There are 4 ways to turn a row about zero (a turn may also mirror it). The second row of each pair is the first, turned, with some noise. The first 44 pairs use one turn. New pairs use 3 turns, one after the other, and a turn may come again.
In the rows, zero is written as 128.
Some pairs, each with its turns in order after it:
[138 118 108 119 171  95 149 180 127 112]
[118 187 135 154 135  99 136  97 156 145] | Q_879

[139 122 154 103 173  82 164 145 172  86]
[102 156  80  85 153 135 160 188 133 123] | Q_971

[ 89  90 158  77 157 179 137 151 157 162]
[103  92  98 186 112  86  68 100 123 119] | Q_879

[178 124 110 116 169  94 150  98 137 126]
[104 123 141 109 123 159 128 194 130 157] | Q_971

[ 99 125  90 154 100 166 106 144 125 111]
[134 104 137 165 138 160 137 151 112 172] | Q_879

[ 80 150  85 152 123 118 167 129 105  82]
[120  82 104 116 194 107 149 128 165 110] | Q_580

[152 115 159  95 121 174  93 100 172 134]
[131 158 188 135 101  91 116 100 137 162] | Q_468

[127 110 120 171 129 175 130 124 175 158]
[150  97 116 120  92 154 111 108 179 103] | Q_971

[131  84 114 164 152 103 155 133 181 159]
[150 143 173 158  78  79 132 140 152 109] | Q_879

[134 177 110 125 132  86 177 162 149 165]
[108 151  83 150 110 130 149 138 162 191] | Q_971

[132 130 159 136 154 140 121 123 154 158]
[136 135 133 126  94 129 146 141 156 104] | Q_971

[138 136 105 127 176 158 142 166 134 164]
[143 103 128 112 140 149  67 101 147 115] | Q_468

[100 145  85  95 156 167  97  76 154  97]
[ 61 176 148 107 112  76  92 130 140 110] | Q_468

[122 133 137 116 127  99 119 137 103 171]
[121 150 152 168 132 115 152 131 140 148] | Q_971

[122  96 167  90 144 134 177 105 114 144]
[111 104 117 120 111 111  95  86 167  87] | Q_879

[106 146 171 138 119 164 134 140 167 179]
[167  78  85 151 115  80 126 134 101 116] | Q_879

[139 135  78 139 155 118  93 149 159  77]
[107 193 138 146 114 137 138 165 116 172] | Q_879

[134  77  93 123 175 111 118 136  85 107]
[121 163  96 123 147 146 143  85 156  77] | Q_468

[ 93 167 106 115 167 163 127  84 147 169]
[ 87 109 162  98  84 119  72 134 126  94] | Q_468

[ 85 128  82  75 110 132 143 115  88 150]
[152 125 154 147 167  85  88 124 138 179] | Q_971

[111 178  75 131 141 100 106 138 158 117]
[ 63 108 121 141 167 124  95 152 127 123] | Q_468

[ 83  93 163 135 176  89 141 143  75 109]
[111 169 121 175 188 121 124 169 118  82] | Q_971

[ 91 149 171  75  92  98 177 179 150  85]
[171 110 158  98 195  96 161 198 140 141] | Q_468

[140 163  95 101 127 122 105 103  94 157]
[ 82 120 145 105 169 130 155 133  95 108] | Q_879

[165 125  93 144 169 124 170 106 153  83]
[143  70 100 118 110 122 116 182 146 110] | Q_580

[114 110 121 120 123 120 153 169 142 114]
[156 119 127 149 159 131 110 134 151 152] | Q_580

[107 137  76 143 149 127 125  83 147 158]
[173  84 126 154 117 138 116 161 153 152] | Q_971

[167 179 176 121 181  76 163 108  79 150]
[ 94 199 140 162  84 127 138 202 102 154] | Q_971

[171 107  79  77 166 137 146 133 131 124]
[164 100  70 139  91 109  94 123 125 141] | Q_580

[118 129  86 120  79 159 122 133 161 144]
[113  82 151 136 125 110 134 154 112 175] | Q_879

[158 172 156 136  86 125 164 138 137 181]
[138 175 146 172 140  93 153 161  83 106] | Q_580

[128  84  89  91  79 112  91 121 169 161]
[113 101 198 119 125  92  87 148  95 161] | Q_879

[140 150 160 135 155 164  90 167 168 116]
[107 109 106 105  85 100 163 121 134  81] | Q_971

[102 118 140 179 178 110 109  85  83 100]
[113 105 140  78 113 166 167 113 176  82] | Q_580

[116  87  81  88 102 113 159 151  98 169]
[136 146  70 197 142 125 133  93 146 151] | Q_580

[176 122 110 126 159 159 129 136  90 155]
[153 159  89 122  87 107 109 120 134  92] | Q_580

[116 122  81 125 126 147 161  79 137  96]
[ 84  78  89 128 125  99 130 145 150 135] | Q_580

[120 119 124 169 143  81 112 174 169 132]
[181 180 152 154 130  89 134 151 127 138] | Q_879

[172 177  94  95  77 101 175 111 159 121]
[142 129 147 161 169  94  99 175  49 120] | Q_468

[119 102 126  91 116 113  93 121 145 105]
[110 104 131 132 123 162 108 105 114 164] | Q_580

[167 130 145 123 139 125 109 105 149 136]
[129 130 134 125  87 140 121 145  98 121] | Q_580

[154 178 156 139  96  86 144 125 115 124]
[141  80 118 172 135 106 151 157  96 130] | Q_468

[ 88 116 104 150  94 164 150 158 150 145]
[134 133 119  77 129 161 105 152 117 171] | Q_468

[102 102 148 151 119 180  78 159 160  95]
[113 158 121 108 119 123 129 115 184 208] | Q_468

New pairs. What belongs after each?
[ 82 156 179 138 152 116  78 178 144  77]
[150 142 173 206 103 108 176 165 109 146] | Q_580 Q_468 Q_468

[144 113 149  95 179 102  98 127 169 147]
[ 97 119 105  81 130 116  98 103  82 158] | Q_468 Q_971 Q_971

[131  85 156  78 133 168  97 110 131 104]
[ 95 105 118 107 120  86 172  84 121 153] | Q_879 Q_580 Q_580

[138  89  86 103 172 137  91 153 153 126]
[130 129 139 203 128 115 133  84 133 151] | Q_468 Q_580 Q_580

[156 157  97  94  80 154 119 116  86  81]
[108 129 110 167 131 135 198 162  81 142] | Q_879 Q_580 Q_580

[ 77 154 167 145 115 155 160  79 125 127]
[114 135  89 106 134 178 179 131 156  90] | Q_971 Q_468 Q_580

[ 90  85 157 102  88  94 180 157 133 100]
[ 92  83  83 147 138 133 200 158 114 144] | Q_468 Q_879 Q_580

[146 181 180  98 133 164  91  90 167 150]
[158 133  91 112  91 189 145 157 165  71] | Q_580 Q_580 Q_879

[146 140 114  85 120 102 110  79 106 112]
[161 143  99  88 148 117 129 115 136  81] | Q_468 Q_971 Q_580

[123 174 110 154 162  78 174 167 105  89]
[ 39 157 136 141 166 150 145 124 154 156] | Q_879 Q_580 Q_971

[102 136 116 138 174 111 170 112 138 172]
[120 159 105 101 125  90 147 126 103 185] | Q_580 Q_971 Q_580

[127 113 159 164  89 150 121 133 113 177]
[103 117 129 139 184 143 167 108 163 118] | Q_580 Q_468 Q_971

[ 95  87  81  92 101  83 152 136 132 111]
[117 113 105 178 175 118 185 120 111 160] | Q_468 Q_971 Q_971

[154 115 154 174 159 159  93 133 150 124]
[124  85 121 173 121 128 178 113 107 127] | Q_580 Q_971 Q_580

[175 108 167 180 169 142 180  79 107 123]
[117  61 167 161 127  68  91 103  97 148] | Q_879 Q_879 Q_879

[117 114  92 105 133 173 107 176 173  93]
[125 167 137 102  97 186 104 102  90 155] | Q_971 Q_580 Q_468

[139 142 180 145 116  88 152 124 155 116]
[113 111 133 106 183  88 110 130 131 104] | Q_879 Q_879 Q_879

[107 132  82 152 161 123 119 127 127 102]
[100 142 141 130 137 115  78 116 124 153] | Q_971 Q_580 Q_468

[119  81 165 159 168 105 155 110  90  85]
[112 158 180 155 152  77 143  91 153  97] | Q_971 Q_580 Q_468

[ 87 160 118  92  88 143  98 128  95 138]
[104  87 154 143 185 132  95 114 151 133] | Q_580 Q_468 Q_580

[108 157  82  84 104 165 121 148 116 100]
[178 168 135 133  78 105 129 161 123 147] | Q_879 Q_971 Q_879

[147 124  87 152 135 130 159 140 176 100]
[136 121 152  98 153 148 169 161 162 102] | Q_971 Q_971 Q_971

[122 103 123 135 170  94 138 124 145 159]
[136 159 122 128 132  86 138 108  88 130] | Q_971 Q_580 Q_879

[ 81 143 126 135 127 120  86 152 154  77]
[142  89  71 124 116 103 116 171 140 129] | Q_971 Q_879 Q_879

[ 93 108 176 173 151  95  81 100 144 118]
[140  62 149 138 146 179 111 153 178 133] | Q_468 Q_580 Q_468

[ 88 142 116 170  96 169 169 159 179 171]
[158 130  80 129  74 110  54 101 126 150] | Q_879 Q_468 Q_468

[133 110 101 175 114 144 178  93 124 102]
[203 123 156 147 128 127 141 146 122 157] | Q_971 Q_468 Q_971

[ 80 146 125 145  96 139 150 157 141  92]
[152 157 117 152 127 101 134 129 166 177] | Q_580 Q_971 Q_879

[103 165 101 156 100 114  95  76 173 111]
[122 137 165 110 109 126 172 159 113  52] | Q_879 Q_879 Q_879

[143  89  98 118  80 137 147 173 113 167]
[162 120 117 107 106 122 133 188 109 184] | Q_879 Q_580 Q_468

[131  82  89  85  98 145 164 113 135  82]
[177 111 150 139 171 159 173 159 166 129] | Q_971 Q_971 Q_468

[180 114 140  80 100 166 146 165 159 105]
[122 105  90  85  90 146 104 174  82 103] | Q_879 Q_580 Q_468

[118 132 145 101 131 173  94 166 164 102]
[ 99 135 116 148 172 131 169 143  79 137] | Q_468 Q_879 Q_971

[174 146 132 132 100 140 103 149 107 117]
[142 130 143 105 107 140 124 135  97  78] | Q_971 Q_971 Q_580

[111 111 167  94 178 135 149 136 147 134]
[103  76 150 146 160 151 102 137 116 109] | Q_971 Q_879 Q_468

[ 92  96 103 159 135 171 168 118 131 100]
[131  77 121 145 141 101 153 112  64 124] | Q_879 Q_468 Q_879

[ 84 142  94 160 109 139 124 105  86 100]
[130 106 155 167 124 148 153 181 166 126] | Q_468 Q_971 Q_971

[110  96  84 106  76 140 168 164  79 109]
[108 127 134  86 162  72  96 103 183 164] | Q_580 Q_580 Q_971

[169  77 175  99 122  83 148  78  90 138]
[ 50 103 111 152 128 175 128 101 107 170] | Q_468 Q_468 Q_971

[ 80 153 154 178 166 100 160 142 170 169]
[ 99  64 148 200 103  95 149 115 141 114] | Q_971 Q_468 Q_971

[166  83 117 126 152 143  87 176 141 131]
[129 171 157 140  94 142 148 159 143 184] | Q_971 Q_580 Q_580

[ 87 160 149  84 138 140 108 132  90 146]
[187 154  85 127 113 111 112 133 160 126] | Q_971 Q_580 Q_468

[113  77 133 152 144 131 120 121 108 141]
[122 145 146 155 128 110 170 108 137 125] | Q_580 Q_468 Q_971

[154 154  76 107 120 168 176  88  94 170]
[177 107 151 161  77  72 118 170 146 104] | Q_879 Q_580 Q_879

